There are 4 ways to turn a row about zero (a turn may also mirror it). The second row of each pair is the first, turned, with some noise.
(in the rows, 128 means zero)
Known pairs, each followed by its turn:
[139 107  97 121]
[ 90 134 126 143]
S

[147  81 145 138]
[108 136  85 104]
S

[ 91 100 139 120]
[103  94 149 116]
E

[137  81 108 116]
[ 88 120 134  93]
C

[ 88 113 136 113]
[137  87 149 124]
C

[140 170  93 133]
[152 153 142  88]
N

[152 158 128  83]
[173 146 157 150]
E

[140 114 156 178]
[128 149  79 153]
N

[ 89 139  91 149]
[122 163 172 132]
S

[113 138 152 174]
[163 116  89 129]
C

[ 93 166 177 151]
[138  72  95 160]
E

[123 119 106  90]
[124 139 172 132]
E

[173  92  83  84]
[ 58 157 160 104]
C

[145 176  96 150]
[149 145 145 183]
S

[111 130  95 153]
[107 107  99 146]
C

[159 127 114 109]
[146 157 141 119]
E

[ 86  79 102 173]
[ 98 197 141  92]
S

[105 113 116 129]
[117 106 122 114]
N

[134 122 120 162]
[139 134  96 123]
N

[147 174 129  88]
[135 158 184 125]
N

New pairs. What belongs after each?
[ 79 140  89 103]
[107  96 153  74]
N

[ 91 103 134 155]
[ 88  97 119 116]
E

[ 95 170 107 154]
[135 109 102 181]
C

[ 96 144  91 124]
[117 139 175 140]
S

[114 122 165 129]
[138  91 124 122]
E

[102 107 134  80]
[124 106 183 125]
E

[169  95 150 174]
[135 132  83  71]
E

[127 180  91 151]
[116 139 100 186]
C

[115  98 133 162]
[126 165 116 105]
S

[178 164 146 154]
[171 128  91 169]
S

[ 77 131  97 146]
[ 74 120 126 158]
E

[158 134 178 152]
[175 163 110 104]
C

[134 167  83 107]
[120 116 164 178]
S

[110  79  85 106]
[ 59 134 143 115]
S

[144 162 129 136]
[138 153 121 152]
C

[161  97 131 100]
[ 96 101  93 129]
S

[159 136 175 103]
[153  83  94 123]
S

[131 157  90 103]
[130 162 149 162]
E

[122  97 140  91]
[117  93 149 155]
N

[138 169 153  80]
[116 158 189 140]
N

[100 150 134 124]
[122 108 129 160]
E

[137  86 179 126]
[110 116 113 188]
N

[102 112 105 166]
[115  95  89 129]
C

[151 148 140  93]
[136 144 168 145]
N

[125 135 167 129]
[156 115 117 106]
S

[118 156 132 157]
[149 126 102 154]
C

[147 101 129 116]
[134 135 141  97]
E

[129 138 143 167]
[152 133  90 129]
C

[ 99 166 167 103]
[169  91 153 105]
S

[102 149 118  92]
[108 120 168 105]
N

[170  91 146 155]
[158 130  92 174]
N

[123 175 122 136]
[125 164 140  99]
N

[155 104 128 130]
[113 129  96 129]
S

[108  90 143 115]
[107 124 121  86]
S

[164  82  82  79]
[126 183 189  89]
E

[ 94 125 109  76]
[112 122 185 150]
E

[ 80 112 148 123]
[ 79 106 121 129]
N

[ 96 121 178 174]
[186  98  92 108]
C

[105 154 109  95]
[120 115 157 168]
C

[129 127 111 173]
[133 174 123 143]
S

[170 134 147 176]
[154 170  91 152]
N

[147 128 179  92]
[178 102 150 114]
E

[118  87  85 131]
[ 81 151 149 107]
E

[101 127 162 161]
[116  84  99 125]
E

[165  93 120 106]
[141 154 152  88]
E

[ 97  82  82 177]
[ 85  76  73 113]
C

[144  98 132 169]
[123 129  87  96]
C

[80 86 88 78]
[ 58 115 174  97]
S

[115  94  95  96]
[ 73 119 145 122]
S

[163 107 148  89]
[168 133 159  94]
E

[170 157 103 136]
[109 175 112 153]
C

[ 91  98  86 141]
[ 88 168 158 113]
S

